The rows are grouped in 4 ways, from coarse to fine. Each group lies inside one group of the grouping before and may be the whole of it. The rows also spread widely along 15 directions, which tell nothing about the answers.
(in the rows, 128 means zero)
Some rows, each with its group in each grouping after it:
[ 89 115 143 132 126 152 141  69 135 112 117 160 106 163 180  91 131 121
 119 172 122 127 145 126 162 104 147  87 108 142 135 126 128 123 103 119
 135 146]  z895 z121 z243 kimam
[145 112 124  74  79 123 183 145 145 104  80 128 155 151 142 101 132 140
 139 134  60 158  89 118 111 104 182  82  88 164 159 140 109 144  87  80
 151 144]  z814 z142 z850 rebu
[ 99 117  91 108  97 117 129 135 123 142 104 167 102 142 162 113 153 157
 148 115 111  88 100 103 137 133 138 112 135 118 113 126 153 148 144 111
 131 120]  z895 z835 z781 Mone
[111 157 130  98  45 129 150  57 161 114 130 157 139 179 119 122 151 175
 137 139 144 146 167  83 118 126 172 100 118 142  99  66 108  72 129 115
 140 116]  z814 z394 z809 Mok
[149 122 115 142 172 137 166 112 117 116 173 136 124 131 152 132 168 149
 169 101 156 131 134 115 141 157 142  93 111 142 116 140 109 126 144 153
 144 119]  z433 z290 z396 rubo
[110 114 143 111 100 162 155 133 117 134 172  99 124 107 112 149 170 171
 144  96 157 119 133 101 122 118 132 136 126 122 109 130 126 121 144 131
 193 148]  z814 z394 z809 Nidep
[107  72 122  48  59 172 166 180 122 159  60 147 143 108 210 128 109 123
 138 145  83 147  92 123 136  94 157  97 135 145 143 153 138 190  81  82
 166 185]  z814 z394 z600 pifof
[161 130 100 146 141 134 130 130 111 140 143 124 121 112 102 143 137  97
  97 101 115 110 129 146  98 166 114 119 136 162 158  99 177 102 134 116
 109 138]  z433 z393 z928 fofos
[110 100 162 115 127 181 165  73 123 130 148 138 149 112 172 141 137 120
 130 160 170 162 171 137 156 106 122  96 139 145 123 145 132 122 100 147
 154 189]  z814 z142 z464 ribil
[221 126 127 142 206 105 214 176 116  99  96  92 210  97 161 132  78  89
 133 119  96 210 101 156 107 116 149  96 127 158 140 144 103  98  56 195
 109 185]  z814 z233 z867 Lak
[160 126  96 119 154 139 127 175 115 130 150  98 106 105  74 133 122 122
 121  54 100 123  72 136  96 173 124  96 105 165 161 106 118 100 139  67
 143 125]  z814 z233 z817 dodet
[144 136 103 159 157 125 149 101  80 132 170 141 106 104 140 155 149 119
 116 123 133 110 142 147 144 155  92 108 125 138 135 106 203 157 148 143
 118 128]  z895 z121 z140 kipe
[132 137 126 132 136 133 149 179 115 128 110  81 152 105 145 132  91 123
 120  92 120 160 116 118 120 116 143 152 126 141 122  97 139 103 119 150
 151 156]  z814 z625 z542 tepo
[171 152 119  88 100 116 140  71 108 117 144 135 115 126 180 135 149 110
 142 154 168 126 123 126 127 144 132 126 149 139 138 115 116 128 124 129
  93 146]  z895 z308 z376 beman
[ 98 121 117 129 160 136 158 119 128 112 112 138 124 148 159  83 113 117
 123 144  99 155 123 133 158 110 156  90 106 156 148 109 112  96  89 118
 133 146]  z814 z625 z77 sivid
[131  94  94 107  97 147 137 146 110 179 103 158 125 107 104 147 135 126
 120 115  73 104 145 146 115 163 113 128 136 167 155 127 197 167 137  59
 138 160]  z895 z121 z403 Sofi
[ 69 127 137  90 108 141 145 107 112  94 120 133 120 139 176 100 133 118
 141 169 140 132 102 122 187  79 129 104 153 116 147 125 109 118 116 150
 147 128]  z433 z290 z396 diz
[ 86 145 125  99 114 128  95 107 148 137  94 151 156 104  69 106  86 136
 102 128  98 143 107 147 129 118 118 140 158 139 118  71 113  64  92  57
 126 183]  z814 z142 z907 dasa
[134 130 153 183 178 127 113 109 145 114 152 108 127 117 146 121 117 164
 129  82 169 122 120  97 114 134 156 185  99 110  71 117 114 117 141 132
 146 175]  z814 z625 z77 vadu
[113  91 146 137 121 152 142 117 151 139 104 142 141 143  93 110 134 153
 120 124  74 119 149 129 116 124 158 132  95 160 130 145 147 136 113  67
 168 174]  z895 z121 z403 namo
[ 77 127 116 147 149 122 116  85 156 140 117 158  84 171 114  54 163 153
 117 137 104  79 139 124 121 138 168 146 119 152 121 109 107  71 100  93
 133 153]  z895 z308 z376 Maf
[178 120 128 144 138 152 116 135 100 161 133 126 144  34 157 184  92 116
  87  90 125 119  79 169  85 150 103 127 119 130  82  75 205 177  96  84
 125 200]  z814 z233 z867 bedag
[136 144 111 105  92 135 166 136 106 100 160  88 115 142  60 134 172 133
 127 101 101 129 125 124 115 144 139  79 102 177 191  92 139  91 148 108
 165  73]  z433 z290 z396 diz
[136  58 111 152 124 175 132 223 141 142  92  97  76 157 139 102 119  68
  83  62  86  95  92  88  82 143 144 105 102 161 198 146 179 112 151 114
 155 113]  z814 z625 z77 vadu
[ 88  88 111 139 179 165 136 203 124 124 146 120 102 115 109 118 119 121
 128  67 121 113  65 109 144 114 101  70 128 107 137 127 133  87 145 141
 174 113]  z814 z394 z809 Mok
[ 90 134 120 107 115 138 151 122 163 123  87 174 187 155 104 130  85 162
 149 121 104 189 148 104 158 110 134  56 126 132  91  83 114  66 123 127
 146 119]  z895 z121 z140 kipe
[173 138 123 114 131 106 100 100 124 122 124 141 135  83  95 135 113 106
  98 127 124 103  81 151  98 145 104 175 162 123 139 120 133 124 104  78
  89 203]  z814 z394 z809 Nidep
[ 65  91 112 134  63 122 201 102 137 113 130 173 126 195  99 129 187 157
 137 152  85 106 192  85 160 100 116  89 124 134 162 150 215 137 174 161
 162  90]  z814 z625 z542 tepo
[104 105 109 151 141 101 120 165 173 118 106 151 130 162 114 108 118 184
 154  65 122 110  92  51 125 131 144 160 125  87  85 147 115 111 186 134
 147 125]  z814 z394 z809 Nidep
[156 114 152 173 157 136 131  95 170 107 112 145 134 161 152  93 133 145
 115 113 122 110 111 112  95 131 185 115  80 137  88 115 119 113  96 121
 135 152]  z433 z290 z396 rubo
[118  89 152 180 183 136 147 146 148 126 129 136 173 113 109 137 120 103
 107 118 163 118 147 116 125  80  72 158 205  77 102 152 172  55 119 249
 132 189]  z814 z625 z77 sivid
[182 144  85 109 156 111 105 158 131 135  96 156 146 102 133 136  79 102
 130  94 122 138  68 135 110 162 110 101 158 126 112  89 112  95 119 111
  79 142]  z895 z121 z403 Sofi
[152 139 135 130 141 114 128 116 149  84 111 123 161 155  65 127  97 130
 140 102 119 170 123 104 129 142 136  97 116 144 143 123  92  57 150 113
 124 121]  z895 z835 z781 Mone
[166 159 128 121 154  91 150  72 123  50 190 109 104 148  96 104 175 148
 150 127 145 120  85 117 131 138 151 120  95 131 156 140  58 106 133 110
 120 127]  z814 z394 z809 Nidep
[125 145  75 138 128 111 136 131 121 163 117 129  83 151 191  85 150 127
 122 109 140 108 151  97 111 170 162 170 150 161 130 103 134 101 138 148
 105 134]  z814 z142 z907 dasa
[ 84 111 145 110 112 166 126 153 111 119 150  93 112 111 116 132 143 132
 139  99 151 117 107 106 150 105 114 137 146 119 142 130 129 112 158 135
 188 127]  z433 z290 z396 rubo
[151 159  94 132 138  83 173 107 101 100 146 126 124 148 152 121 164 127
 155 131 146 130 144 109 146 148 136 141 154 140 148 124 130 113 153 193
 103 102]  z433 z290 z396 rubo
[115 108 136 167 196 179 136 113 112 118 156 129 110 118 123 121 115  69
  94 131 140 134 131 159 151 121  93  48 131 144 150 101 156  65 101 159
 133 136]  z895 z121 z403 namo
[ 96 139 116 156 185  91 153 152  96  99 119 101 121 122 138  85 121 121
 119 137  95 115  95 139 160  88 124 167 142 114 142 122 152 118 112 176
 130 144]  z895 z121 z403 namo
[ 74  76 113  89 154 156 124 199 115 143  68 107  66 139 223  45  99  58
 126 145 118 121  86 112 163 106 156 180 178 149 206 203  72 122 102 124
 139 198]  z814 z394 z600 pifof

New rows, each followed by its group in each grouping:
[126  93 146 135 129 149 153 146 138 108 105 124 162 122 112 133  99  97
 101 124 102 152 107 125 129  92 105  87 132 128 149 133 173 110 116 140
 147 154]  z814 z142 z850 rebu
[ 99 100 108  89 141 180  94 112 106 172 139 174  82  86 158 127 131 119
 134 124 132 100 103 157 152 161 107 101 137 147 135 136 126 164 118  37
 136 180]  z895 z121 z140 kipe
[123  85 124 175 201 151 141 131 130 136 157 136  98 143 145 112 153 129
 148  97 150 106 151 106 145 154 128 133 124 134 131 186 127 125 165 151
 147 150]  z895 z121 z403 namo
[154 117 110 134 110 145 164 125 110 131 101 132 137 135 196 142 109  98
 103 136  97 150 134 131 125 137 148  87 102 166 145 100 193 158 117 125
 117 132]  z433 z393 z928 fofos
[167 129  96  88 110 144 144 129 116 151 104 149 116 125 190 119 142 109
 136 125 128 122 115 137 102 160 157  76 136 165 132 111 115 110  88 116
 107 143]  z895 z835 z781 Mone
[113 100  81  96 150 127 150 214 128 125 127 133 105 129 125 106 141 155
 167  63  97 112  44  97 133 129 137  94 121 116 137 154  93 126 145 107
 162 111]  z814 z394 z809 Mok
[168 146 151 152 122  97 140 105 148 110 144 121 176 110  88 151 144 156
 121 114 155 107 135 114  80 113 119 196 160  97  82 120 146  97 121 178
 122 185]  z814 z625 z542 tepo
[153 110  95 166 177 136 184 133  97 169 116 145 105 125 234 107 156 133
 128 130  98 112 157 145 120 161 177 121  89 173 113 136 179 190  89 139
 129 165]  z895 z121 z140 kipe
[121 103 167 140 126 173 156 156 135 133 136 103 172 106 122 158 126 157
 133  93 146 144 135 111 116  90 127 110 125 111  74 115 151 105 118 169
 192 156]  z895 z121 z403 namo
[ 43 138 117 100 156 108 145  99 112 129 129 137 138 116 131  88 127 156
 162 158 124 156 151 130 197 106 126 187 171 134 141 158  89 115 127 117
 145 192]  z814 z142 z850 rebu
[185  92 152 148 178 159 124 139 120 119 159 106 147  86 142 167 107  82
 128  90 198 145 111 113 126 141  74 133 170 109 135 178 133 115 162 171
 126 181]  z814 z142 z907 dasa
[169 123 148 140 122 120 200 128 142 102 135 103 181 152  50 135 166 178
 143 112  81 146 160 124  93 118 165 106  84 159 125 129 133 100 112 133
 174 133]  z895 z121 z403 Sofi
[168  92 114 111  92 177 136 164 128 169 110 125 108 116 174 144 127  94
 103  90 139 116 124 108  82 162 138 111 136 157 140 121 158 125 125 117
 137 155]  z814 z394 z809 Nidep
[ 87  97 157 121 152 177 145  96 123 138 159 117  90 116 179  83 171 138
 133 146 148 110 132 138 137 109 163 136 114 152 129 165  98 138  82 103
 178 204]  z814 z142 z850 rebu
[160 142 113 105 112  81 192  63 154  99 103 197 198 151 156 136 123 156
 164 166 119 172 143 122 140 119 141  87 147 123  92 131 113 120 102 162
  88 157]  z814 z233 z867 bedag
[142 129 121  97 149 153 147 167 120 156 155  91 116  95 182 111 161 147
 159  83 174 132 104 116  99 139 164 144 145 143 102 138  63  98 100 147
 161 177]  z814 z142 z850 rebu
[ 97  90 157 139 136 172 112  25 144 114 184 175 103 152  60 138 155 148
 142 136 139 120 181 121 168 156 103  96  98 154 157 175 121 133 181  41
 157 152]  z895 z121 z243 kimam
[144 117 140  91  71 130 134 146 150 112 123 127 151 128 102 153 133 136
 134 109 155 124  99  88 103 104 114 134 174  95 118 132 121  94 141 155
 140 148]  z814 z394 z600 pifof
[150 153 112  62 107 103 188 125 113  65 181 122 161 117 112 156 174 170
 192 116 156 155  67 113 151  98 110  59 139 100 124 137  76 118 139 163
 141  97]  z814 z142 z464 ribil
[137 101 138 152 199 158 146 152 111  96 182  95  89 120  86 104 174  96
 115 107 133  86  83 148 119 111 106  79 127 127 166 153 120  76 106 160
 154 132]  z895 z121 z403 namo
[ 99 100 126 111 148 138 150 160  98 118 121  99 129  95 118 114 117 135
 130 115  80 140  89 141 157 110 130 147 107 150 171 162 135 172 123  69
 169 172]  z814 z142 z464 ribil
[116 123 136 118 142 141 116  90 137 100 146 144  92 147 119  99 146 120
 131 136 139 103 101 125 141 128 128 103 122 130 149 144  98 107 126  97
 130 142]  z895 z121 z140 kipe
[ 64  95 107  68 118 152 162 178  91 122 114 129 113 106 216 115 121 105
 155 142 128 145  63 120 195  73 102  81 164 106 159 160 133 162 125 155
 158 136]  z814 z142 z850 rebu
[115 142 116 161 189 129 147 163 118 144 129 100 130 124 183 104 133 164
 156  81 165 138 138  99 127 131 166 150 136 123  66 111  98  72 120 203
 153 146]  z895 z835 z781 Mone
[148 142  75 172 214  96 136 137  70 116 182  92  55 108 122 105 145 108
 114  85 105  96  91 150 137 191 120 150  98 167 189 125 149 148 158  94
 110 126]  z814 z233 z817 dodet
[134  92 135 153 165 139 110 145 142 107 132 141 112 133  97 121 126 103
 116 104 135  89  79 115 123 116  89 110 150  95 135 153 146 101 150 145
 127 136]  z895 z121 z403 Sofi
[178 103 105 125 170 153 185 134  95 137 131 133 125 123 209 136 131  96
 153 129 131 161 143 140 149 159 144  74 112 171 148 157 131 162 119 143
 124 146]  z895 z121 z403 Sofi
[206 167 112  90 129  96 157  81 133 119 140 135 177 103  76 137 140 150
 143 122 108 167 133 158  85 173 156 129 120 183 134 110  79  99  87  66
 102 184]  z814 z142 z850 rebu
[113 125 112 121 120 132 150 100 111 150  88 163 153  88 161 131  85 144
 102 145  55 150 111 175 134 127 149  98  88 164 106  71 183 181  69  42
 131 188]  z814 z233 z867 bedag
[108 143  86 189 136  77 158 115 146 123 109 170 137 174 100 116 130 141
 100 122 105 116 165  95 124 129 116 130 157 114 108  70 204  62 145 206
  99 105]  z814 z394 z600 pifof
[112 102 128 112 145 135 119 115 147 104 120 136  97 166  80  78 143  84
 120 142 120 103 115 122 133 129 116 118 161 145 201 168  95  54 130 113
 120 142]  z895 z308 z376 Maf
[114 116 157 161 137 110 127 102 153 104  88 147 168 148 105 123  88 134
 113 140 112 140 146 103 146 101 118 172 141 107 116 145 162 121 146 140
 126 172]  z895 z121 z140 kipe
[147 185  83 165 142  68 149  65  98 111 116 123 111 159 150  95 126  95
  91 164  93 133 171 144 134 164 157 175 127 187 178  75 174 107 125 133
  62 131]  z433 z393 z928 fofos
[112 100 136 129 131 150 127 114 158  99 109 152 129 164  76 102 122  84
 106 132 111 121 118 121 135 118 109  75 145 141 177 129 131  56 127 127
 127 119]  z433 z290 z396 rubo
[ 86 140 144 163 123 116 115  81 151 110  90 141 128 170 101  83 102 118
  84 160 101 123 155 121 138 104 138 153 132 136 130  86 155  71 117 127
 122 150]  z895 z121 z403 Sofi
[ 65 120 110 115 140 156 163 144 115 145 133 132 115 120 177 102 141 153
 142 123 133 136 128 118 159 108 148 101 129 132 106 104 117 103 102 144
 172 146]  z814 z394 z809 Nidep
[ 74 121 123 146 154 140 125 124 151 160 119 167 140 128 116 112 129 201
 146  97 111 119 144 112 138 131 149 136 110 125  58 108 130 116 126  97
 168 162]  z895 z121 z140 kipe
[197 146  95 100  96 100 170 126  89 118 144 103 116 109 156 149 147 109
 136 115 121 134 104 129 103 164 138 131 128 163 174 130 141 163 137 116
 105 136]  z814 z233 z867 Lak
[191 127  75 124 165 107 174 192 119 146 102 123 145 110 170 116 124 129
 137  80  86 146  87 131  87 162 165 108 110 163 128 120 129 135  98 129
 115 147]  z814 z142 z850 rebu
[103 133 116 122 133  93 128 125 147 107 106 158 161 127  74 123 101 136
 123 120 106 125  94 120 140 105  89 135 176  97 120 117 138  80 133 139
 111 151]  z814 z233 z817 dodet
[ 91 152 132 171 213 117 113  72 133 119 171 154 124 104 180 104 123 179
 150 114 183 134 108 122 161 125 138 144 122  95  38 102  92 112 116 144
 130 179]  z814 z142 z850 rebu
[ 65 100 107  73  86 149 123 109 110 155 136 171  82 122 130 111 181 108
 132 165 138  64 131 136 155 110  84 135 210 117 165 159 148 119 130 128
 132 159]  z895 z121 z403 namo
[132 103 122 109 169 147 132  94 167 115 136 169 115 160 137  84 140 118
 154 130 145 137 128 117 136 147 155  92 131 151 145 168  41  71 107  99
 116 169]  z814 z625 z77 sivid
[ 30 113 147  52  39 150 177 137  86 117 177  74 118 127  73 147 204 195
 185 129 135 121 153  91 186  76 110 155 150 121 167 161 132 137 191 123
 240 110]  z895 z308 z376 Maf
[ 95  86 174  95  47 151 149  85 157  87  85 159 153 162 155 126 119 100
 104 186 132 133 118 100 151  50 109  94 158  97 146 154 167 134 119 151
 136 154]  z814 z142 z464 ribil
[123 131 120 148 200 134 116 119 120 126 183 139 145  84 100 152 133 150
 149  90 168 118 103 138 144 138  89 130 157  99  87 127 115  97 147 145
 130 163]  z433 z393 z928 fofos
[138 121 103 110 122  93 112 127 151 136 114 153 100 138 131  86 167 133
 132 117 126  69  92 105  92 143 139 194 174 119 137 169 109 121 129 114
 101 179]  z814 z142 z850 rebu
[134 136 125 111 123 112 137 165  53 100 176  65 118  51 170 184 126 137
 152  90 169 124  61 110 165 109  82 195 144  80 132 141 169 217 191 146
 153 145]  z814 z625 z77 vadu
[121 112 129 110 122 133 126 115 123 140 137 144 144 103  90 152 136 137
 138 117 136 116 131 126 134 129  92 144 165 119 127 135 151 115 147 116
 138 163]  z895 z308 z376 beman
[173 156 104  74  89  85 157 154 145 143  78 138 199 102 168 136 113 169
 158 109 122 160  98 109  87 122 162 169 167 121  72 111 102 125  96 145
 111 184]  z814 z142 z850 rebu
[135 165 109 155 184 104 129 113 102  91 140 113 128 120 127 120  87 118
 123 113 122 162 101 136 161 139 123 111 106 137 131  75 129 103 137 125
 110 117]  z895 z121 z403 namo
[101  60 144 114 159 191 142 201 120 138 124 106 114  99 161 122 115 117
 138  93 127 130  76 117 143 104 131 107 123 124 140 181 113 147 117 115
 195 179]  z814 z394 z600 pifof
[ 68 120 130  94 166 126 173 135 124  94 146 126 135 131 149  90 142 174
 183 131 126 146  84 117 187  81 144 104 128 109 115 167  53 116 110 139
 175 153]  z814 z233 z817 dodet
[134 120 102 158 114 152 120 101 164 127  99 178 139 172 114 141  66  99
  89  96 107 174 157 100 128 167 124  31  94 165 134  44 179  64 154  92
 104  92]  z814 z625 z77 sivid
[193 130 128 101 110 134 156 155 137 121 142 102 132 134 139 130 170 120
 144  99 166 112 112 104  72 133 146 124 160 130 124 141  94  78 116 185
 128 138]  z895 z121 z403 namo
[140 129 103  57  73 156 154 130 106 147 139 143 137  94 180 161 156 147
 154 120 132 128  95 139 121 130 140  76 133 140 109 102 129 159 107  98
 141 140]  z433 z393 z928 fofos
[196 126  96 133 182  94 156 108 124 115 170 140 122 126  97 123 175 119
 154 105 137 118 128 131 108 186 121 138 142 158 169 187  99 117 146 125
  94 161]  z814 z142 z850 rebu
[122  97 132 169 141 137 125  98 147 108  81 175 144 146 113 126  57  92
  74 137  69 148 117 129 147 126 116  83  93 142 149  99 201 133 125  75
 112 150]  z814 z394 z809 Mok
[138 133 130 129 132 115 149 139 123  92 101 102 124 158 159  96 124 115
 132 126 124 138 106 104 130 112 159 119 125 134 148 134 110  95 122 161
 128 124]  z895 z835 z781 Mone
[ 98 139 144 132 119 142 130 100 150 106 153 116 115 165 156 111 136 149
 152 110 193 144 153  69 143 121 151 145 135 120 105 127  81  73 162 167
 151 132]  z814 z625 z542 tepo
[ 65 110 117 122 102 143 140 138 131 141  63 150 131 141 166  93  87 106
  96 153  76 136 134 129 150  96 141 125 134 147 144  99 176 120  96 113
 138 162]  z814 z625 z542 tepo
[121 142 113 126 115  73 114  69 141  97 125 162  97 153 149  88 155 145
 130 150 127  83  91 104 132 127 139 176 141 108 130 143 127 150 141 108
  90 155]  z814 z142 z850 rebu
[ 77 122 148 144 121 170 158  79 119 134 151 118 124 132 131 120 146 141
 109 140 141 149 186 128 149 115 142 115 112 164 130 100 151  98 115 127
 172 157]  z814 z142 z464 ribil
[120 110 135 120 136 149 124  79 126 134 139 158 129 104 121 122 149 125
 113 152 113  98 119 166 125 123 122 128 138 137 132 134 144 138  91  80
 125 195]  z433 z393 z928 fofos
[176 156 124 188 238  81 119  93 127  67 134 126 125 123 129  83 103 134
 119 110  94 124  51 154 129 151 168 132  59 138 116 104  97 136  96  84
  97 148]  z433 z290 z396 rubo
[173 149 100 146 132  77 189 114 122 126  91 127 154 163 125 103 137 133
 126 145  74 147 185 129 110 152 174 166 121 183 151 123 148 116 113 147
 103 148]  z895 z121 z403 Sofi
[191 120 161  64  66 188 147 106 114 113 174  74  80 131 145 126 194  97
 127 129 164 111 112 130  76 143 172  91 101 185 184 142  75 117  99  83
 159 144]  z895 z121 z403 namo
[ 74 164  73 133 132 113 155  94  94 126 180 157 101 114 132 141 146 188
 147 103 116 130 108 133 169 147 120  51  88 132  93  38 162 136 148  97
 143  80]  z814 z233 z867 bedag
[ 91 122 107 141 174  95 141 133 127 138 104 157 146 109 160  93 122 154
 140 134 116 115 104 127 155 103 123 175 168 100  91 140 135 130 106 153
 122 188]  z814 z142 z907 dasa
[ 74 140  94 156 125  94 159 104 141 138  73 182 167 156 134 117  75 161
 114 132  67 164 161 113 165 124 133 110 118 138  94  64 195 115 134 127
 118 127]  z814 z233 z817 dodet
[147 137 141  86  58 150 132 114 131 117 100  98 117 138 147 109 125  75
  79 148 136 133 120 125  89 116 147 125 150 166 176  94 130  80  91 121
 116 151]  z814 z142 z464 ribil
[107 144 102 180 173 114 102 100 119 125 128 149 114 127 130 128  83 141
 112  98 113 134 112 123 157 160 117 109  89 133 101  56 177 121 159  87
 117 113]  z895 z308 z376 Maf
[144  99  85 163 171 144 157 221 134 138 124 109  94 146 177 102 138 120
 123  46 114 117  75  90  90 146 156  63  92 140 123 111 149 102 136 168
 151  87]  z814 z142 z850 rebu
[136 145 122 138  99  97 176  99 106 109 108 122 148 127 159 132 113 137
 111 146  87 153 127 129 133 115 149 130 102 149 133  91 182 162 114 122
 124 145]  z814 z233 z867 Lak
[152 107 132 117 174 210 107 138 112 145 160 100  91 105 153 132 113  51
 118  93 193 150 132 138 127 180 115  77 148 182 179 126  84  59 131 121
 140 143]  z433 z290 z396 diz
[150  78 112  95 106 169 171 120 110 150 131 164 115 121 207 154 146  94
 142 139 152 132 145 115 144 150 115  83 149 145 155 176 155 170 137 138
 128 158]  z814 z394 z809 Nidep
[ 99  61 120 101 153 213 117 189 136 175  95 144 100 112 159 101 104 106
 126  92  89 124  94 140 124 136 143  66 105 168 149 151 107 125  96  50
 175 169]  z895 z121 z243 kimam
[150 183 126  99  93 109 117 114 151 113 149 115 128 127 148 119 150 161
 143 103 194 111  97  93  82 124 157 157 159 103  68  73  66  56 112 167
 117 143]  z814 z625 z542 tepo
[110 113  72 136 132  95 133 157 113 154  80 167 110 134 172 102 130 120
 125 120  81  87 108 116 139 148 127 169 160 130 143 131 190 166 146 134
 104 135]  z433 z290 z396 rubo
[ 74 105  98  82 130 161 132 141  87 173 127 139  74  88 252 103 126 129
 155 126 143 121  94 129 171 135 144 137 144 142 129 153 106 188 117  84
 149 183]  z814 z233 z867 Lak
[118 145 121 113 104 123 129 122 126 107 133 136 168 109  75 162 113 118
 112 123 127 133 103 130 133 101  75 102 176 103 127  81 168  73 138 154
 119 123]  z433 z393 z928 fofos
[112 125 124 117 143  98 121  81 136  93 124 166 116 152  82  91 159 112
 132 162 125  85 113 133 144 115 102 133 185 111 163 167 111  74 121 140
  95 156]  z895 z835 z781 Mone
[134 138 118 133  90  93 160 104 156 109 127 128 125 178 132 102 175 192
 146 106 122 114 137  74 102 133 186 157  96 139 106 129 117 130 151 125
 141 122]  z814 z142 z464 ribil
[112 134 120 147 145 163 126 160 126 116 171  92 139 111  29 166  99 128
 114  49 137 167 131 111 129 148  92  74 113 148 145  62 143  35 174 115
 170  93]  z814 z625 z77 vadu
[125 136 135 128 133 101 104 144 115  64 168  82  77 143 145 108 156 133
 157  86 190  83  46  61 149 111 118 184 150  70 143 162  93 130 208 174
 139  95]  z433 z290 z396 rubo
[141 124 114  74  79 140 138 116 132 142 127 142 118 129 138 121 175 175
 161 111 111 104 113 119 104 156 179 129 103 164 126 130  97 160 121  49
 156 146]  z433 z290 z396 diz
[108 124 123 117  67 103 132 144 161 129  77 163 200 116  63 164  91 166
 115 103  84 134 116 100 115  98 101 144 153  95  89  82 194 111 142 116
 136 150]  z814 z625 z77 vadu
[ 65  88 148 117 136 211  89 149 121 156 138  98  71 116 131 102 125  93
 113  95 159 108 128 115 143 138 125 140 147 159 170 137 109  86 145  91
 186 155]  z433 z290 z396 rubo
[122 114 105 165 203 121 218 186 100 104 125  92 148 141 155 113 114 121
 143 111  99 188 137 116 166 112 148  89 108 151 152 136 135  99 118 209
 158 117]  z814 z394 z600 pifof
[142 126  91 179 179 112 188 112 104 126 161 136 137 130 127 149 128 151
 149  93 105 168 166 121 152 173 130  92  83 167 135 122 168 146 169 131
 135 117]  z814 z233 z867 Lak
[ 86  88 165  92 137 189 158 165 137 132 116  82 115 130 173  66 148 137
 141 124 122 140 103 121 128  84 192 123 107 158 139 170  51 105  67 103
 206 189]  z814 z142 z907 dasa
[ 89 122 138 149 115 114 133 121 114  86 156 104 103 136  49 119 155 116
  95 128 106  81 111 123 134  92  87 158 144 112 181 126 188 106 156 139
 149 127]  z814 z625 z542 tepo
[103 133  87  90 113 133 111 102 141 137 141 188 112 124  99 130 128 157
 142 102 115 115  85 129 137 158 110  63 128 132 114  88 114 107 136  50
 122 123]  z814 z233 z817 dodet
[204 161 115 160 150 103 180 109  94 110 155  84 115 141 159 129 156 138
 133 109 125 144 157 119 106 175 178 145  73 181 144 118 141 151 138 139
 123 126]  z895 z121 z140 kipe
